There are 5 ways to turn a row about zero (a turn may also mirror it). The second row of each pair is the first, turned, with some noise. The first 45 pairs use one turn. New pairs use 2 turns, one after the other, and a turn may come again.
Known pairs, each followed by its turns in order:
[ 4  5 11  4 -6  1 13  4]
[ 14  -2 -10   3  10   2  -3   2] => k707

[ 11 -10 -10   6  -7  -9 -19  32]
[-26  -8  -7  23  -4  -2 -12 -19] => k71

[  7   5 -15   0   8  17   9  17]
[  0 -28   4  -1  -2   6  12   9] => k707

[  1  14  12  -3  -3 -14 -30  20]
[ 21  -4   4 -24  -7   6 -23  14] => k653

[ 22 -14 -22 -11   4   4   1  32]
[ 10 -27   9   2 -31  15  10  -4] => k707

[ -3  -2   2  -5   3  11  -7 -11]
[ -8   0 -10  -4  10   2  10  -4] => k452

[-2 -2  7 21 -4 -1 -2 32]
[  7   1  -9  14  -5  12  23 -23] => k915

[  5   8  14   3   1  -2  -2 -16]
[  1  -4 -12  -7  12 -12  -8   2] => k452

[  1   2  -8 -10 -13  -7  28   3]
[ 13  14   9 -14   9  -6  -6 -22] => k71

[-14  -5   4 -12 -32 -16  -1  30]
[ 33   2  18  -3  -5  -5  10 -31] => k915

[-18   2  13  10  25  32  25   3]
[-19 -28 -25   2  24  12  -4  15] => k707

[ -3 -10  26 -12 -10   0   2   8]
[  9   2   6 -14  26 -11  -2   1] => k653

[ 6 -5 13  6 -4  5 11  1]
[  5   7 -10  -1   6   9  12  -9] => k71

[ 32   1  13  18  -8  -1 -13 -10]
[ -3 -24 -10  13  17  22 -16  -3] => k915

[-12  -7  15  -4  12   7  11   1]
[ -9   6   5   7  10 -12  17   4] => k915

[-10 -14  10  -4 -11   3 -28  -7]
[-15  13   5 -10   1   1  -4 -30] => k707

[-2  1  1 12  6 -7  5  1]
[ 2 -7 -2 -2 -7  0  8 -7] => k71

[ 15   5  12 -14 -17  21   2   2]
[  9   3 -15 -16  17   3  18   6] => k653

[ 20  26 -16   3 -13 -12 -26  -8]
[-17 -24   2   3  17 -36  -6   9] => k71

[-10   3  -6   7  -4   1  -1   0]
[-5 -1  1  2 -9 -5  5  1] => k452

[ 11  -2 -10  -7  32  -3 -21  -1]
[ -1  24  -5  11   1  15 -14  21] => k915

[ -5  -1   1 -24   1 -24   1   2]
[  4   7   6  11  13  -3 -18  21] => k653

[  0  25 -23  -8   8   5  -8  20]
[ -5  -6  -3  25 -10  15   8  25] => k452

[-16  -6 -32  -4   2   0  -1  -9]
[-15   1 -17  25  -7   8 -14  -9] => k653

[-1 -2 -1 -6 -2 -1 -1 32]
[ 25  -5  -8   0  -2 -16  -6   5] => k653

[-2 14  7  4  3 18  0  4]
[-11   0  -3 -11   1   2  -2  20] => k452

[-12   1  -3  14  -6   0 -13  -5]
[ -9  -3   0 -11 -11   2 -14 -16] => k653

[-13  19 -12 -18   6  32  -9  -6]
[ -5  -1  12 -20 -17   8  12  34] => k915

[-16 -21  12  -2  -4   8  11   1]
[-10   0 -24   8   7   9  -1 -12] => k707

[ 15   0   4 -32  21   6  -7  -4]
[15 -1  2 11 21 25  5 13] => k653

[ 15 -26  10   3   3  -9  -4   5]
[10  6 -8 20 21 -4 -6 -6] => k915

[-24 -29   5 -17  -1   7  12  -6]
[-21  18   7  -9   0  12   5 -32] => k452

[-13 -21   3   2  -9  20   8  -3]
[ -7  18  -1 -16  -4  22  -4   2] => k71

[  0  -1   2  -1  -8   1  -7 -15]
[ -1  -6 -11  -8   3  -5   6  -6] => k452

[ -6  21  -7 -10   3 -18  -2   4]
[-5 -4 -4 27 -3 -5 -7  5] => k452

[ 18   3 -10   7 -25   9  -2  32]
[ 23 -20   1  16 -24  13   9 -15] => k915

[  8  -8   3 -11   8   1  -2 -16]
[  1  16   1  -1  -3 -11   8  16] => k71

[-1 13 -1 16 32  2 17  6]
[-31  12  -5  14 -16  -3   6  -1] => k915

[-8 -4  4 -3  1  9 17 32]
[ 12   7 -11   3  -3  23 -16 -23] => k71

[-3 -3  4 -3  0 11  1  1]
[-4 -7 -5  0  4  1 -1 -6] => k707

[ -6   1  -3 -21   5  -8  -1  -7]
[-12   1   0   9  -9 -19  -4  -2] => k707

[20  0  3 16  9 -1  7  3]
[  4  -6 -21   1   1  -8  16  -9] => k71

[ -9 -23 -25   7  -9  -7 -17  12]
[  8  17 -16  10 -16  -9 -24 -17] => k653

[10 13  5  0  4 -1  4 -1]
[12 -7  4 -3  2 -6 -7  8] => k707

[  3   8 -26   3 -11  -3 -10 -11]
[  3 -23  -8  12  -8  -2  22  -1] => k452

New pairs. What belongs after each?
[-20 -14  -3   2  -3   5  -1  14]
[ 14  -9  -6   8   9 -13  14 -12] => k653 k452

[  0 -10   5   7  -7 -13  10  10]
[ -4  12   6 -17   6   6   0   9] => k452 k653

[ 19  -7   6 -10   9   0   2   8]
[ -1 -18   6 -19  -1  -1  -5   2] => k452 k707

[-5 -4 32 11  2 -1  5  6]
[-18 -10  16 -23  -2   1  -3   4] => k707 k707

[ 2 -4 11 -2 27  1 -4 -2]
[-22  12   5  10  -5  11   2   8] => k452 k915

[ 18   2  -2  24  -4  29   0 -23]
[ -8 -19 -20  19 -29  -2 -13  -9] => k452 k707

[  6  15  -1   0   7 -10  -3  15]
[ 9 -3 15 -5  5 20  2 -2] => k452 k707

[  4   5 -20  -9  32   8 -17  22]
[  2 -18 -27 -26 -19 -10  15   8] => k915 k653

[  6   4  -5 -26 -13  -1   9  -3]
[ -4  -6  -2 -12  -1   3  28  -2] => k452 k452

[  1  10   0   0 -31   8 -19   0]
[-12  28   7   7  15  -3  12   5] => k71 k452

[-14   3  27  15   2   7  -8  21]
[-28  -9   1   8  -4 -24  11   8] => k915 k915

[17 19  1  1 -4 -8 -6  7]
[ 16  15  -4   0 -16  -2  -1  -2] => k452 k653

[18 -8  5 -9 19  0  8 -1]
[  3   3 -22   7  -7  -5   5  18] => k452 k71

[ 13 -17  16  -2  -6  12  -2  -1]
[ -6 -21  -5   6 -13   0   5   3] => k71 k653

[  0 -20   1  -3 -12   0   3 -15]
[17  5  4 18 12  4  1 -4] => k915 k452

[ -2  -1 -22  -3   2  -4  -7   4]
[ -3   8  -1 -11   4  -3 -21   0] => k71 k653

[  4  10   2 -29 -23   5  -4   0]
[ -8 -13  -3   0 -14   9  33  -4] => k452 k452

[-11  -5   2   4  -6  -6   0  -9]
[-12   1   2  -9  -9   2   1   2] => k707 k915

[-1  0 19 -7  0 -2 12 -5]
[-12 -11  -2  -1 -11 -14  -1   2] => k707 k71

[ 12   3   4   4   0 -10  -1   4]
[11 10  3 -5 -8  4  3  1] => k452 k653

[ 14  11 -18  -4   8   3 -18  -2]
[  4 -12 -10  -1 -10  22   8  13] => k452 k707

[-12   3  21 -32  21  -9 -20 -17]
[  4  20  -2 -36  20  21  -7 -14] => k707 k915

[ 24 -11 -32 -14   5   4   1   7]
[ -5  17 -33 -18   5  11   9  -2] => k452 k71

[  5  -1  -9  -2   6   3 -14  -7]
[ -5   0 -10  -8   6   5  -7   8] => k653 k71

[ 20 -15  -4   0  -1  19  -2 -32]
[-16 -16 -24  -3 -26  -8  -6   8] => k452 k707

[  8 -15   2  -3  -5 -13  -1   1]
[ -3 -12  -3   1   4   3 -17   7] => k452 k915

[ -1   5  -7 -12 -17 -10  -7   9]
[  6 -15   9   5  13   6 -10  10] => k915 k915

[-10  -6  -1  -4  -9 -19  -4  10]
[ -2 -11   1 -12   1 -17   0  11] => k707 k452

[ 22  -8  -5  19 -32   1   4  11]
[  8  34 -17  -7  18  -1  10   8] => k452 k653

[-1  2 -7 12 -1  3  1  1]
[-5  9  5 -3 -6  4 -3  1] => k71 k71

[-4  6 15 -1 30  1 -4  2]
[ -7  18 -14   7   2  14  18   5] => k653 k71

[-16  -7   0  -9  -7   2  -2 -12]
[  5  -7   1  12 -13 -12 -12   2] => k915 k707

[  0   4   5  -3 -18  -9  -4 -18]
[  6  -8   0  13   1  -3  13 -20] => k452 k452

[ -1 -10   1 -13  -3  -3 -13   1]
[ -1  -9   0 -15   9  -1  -4  -1] => k707 k915

[  4  -2  -4   3  -2  12  -4 -22]
[-24  -5   6  -5   4   3   5   1] => k653 k452

[-17   0  31  -8   1 -19  -1   1]
[ -2  -9 -17  23   3 -26   7  12] => k452 k452

[ 5  5 -1 -4 12 -5  4  3]
[  4   2   6   3  -2   9  -3 -10] => k707 k707

[-6 -2 -2 -2 -7  3  0 12]
[-8  1  4  2  3  0 11 -8] => k707 k653

[-4 11 12  5  0  2 -8 11]
[  0 -11   3  10   5  -5 -15 -10] => k452 k71

[ -1   1  16  10  -3   3   3 -15]
[-18  -3  -9  10  -6   2  -3   7] => k915 k707

[  5  -2 -14   2  -1  10  12  -6]
[ 10   0   3   7 -13 -15  -1  -6] => k707 k915

[  3   2  16  16  32 -13  15  28]
[-37 -26   6 -11 -20  -5   7  -8] => k915 k653

[ -5  -4   7   2 -14  -1   4  21]
[  6 -15   3 -12  11  -5 -10  -8] => k915 k452

[ -8  16  -8 -11   3   9 -13 -15]
[15  8 21  4 -4  2 14  5] => k915 k915

[  9   4   1 -12  -1  32  15  13]
[  4 -13  -9  19   7  11  22  23] => k71 k452

[ -9  -2   2   3   7  -1  -7 -12]
[-11  11   3  -2   0  -5  -4  -5] => k452 k915

[  1 -13 -18  -9 -12  -7  -2 -14]
[ 16   8   5   3  -3  16 -21   0] => k915 k915

[  1   0   4 -20  11  32  11   4]
[-21 -29  -2   0  13  -4   6 -10] => k452 k707

[32 -3 -4 10  3 -5  3 -6]
[  7  -9  -4 -14 -23   8 -17  -2] => k452 k707

[ -6   3  14  -4 -22   8  23 -12]
[-17   2  19  14  -3   5  -4  24] => k71 k915

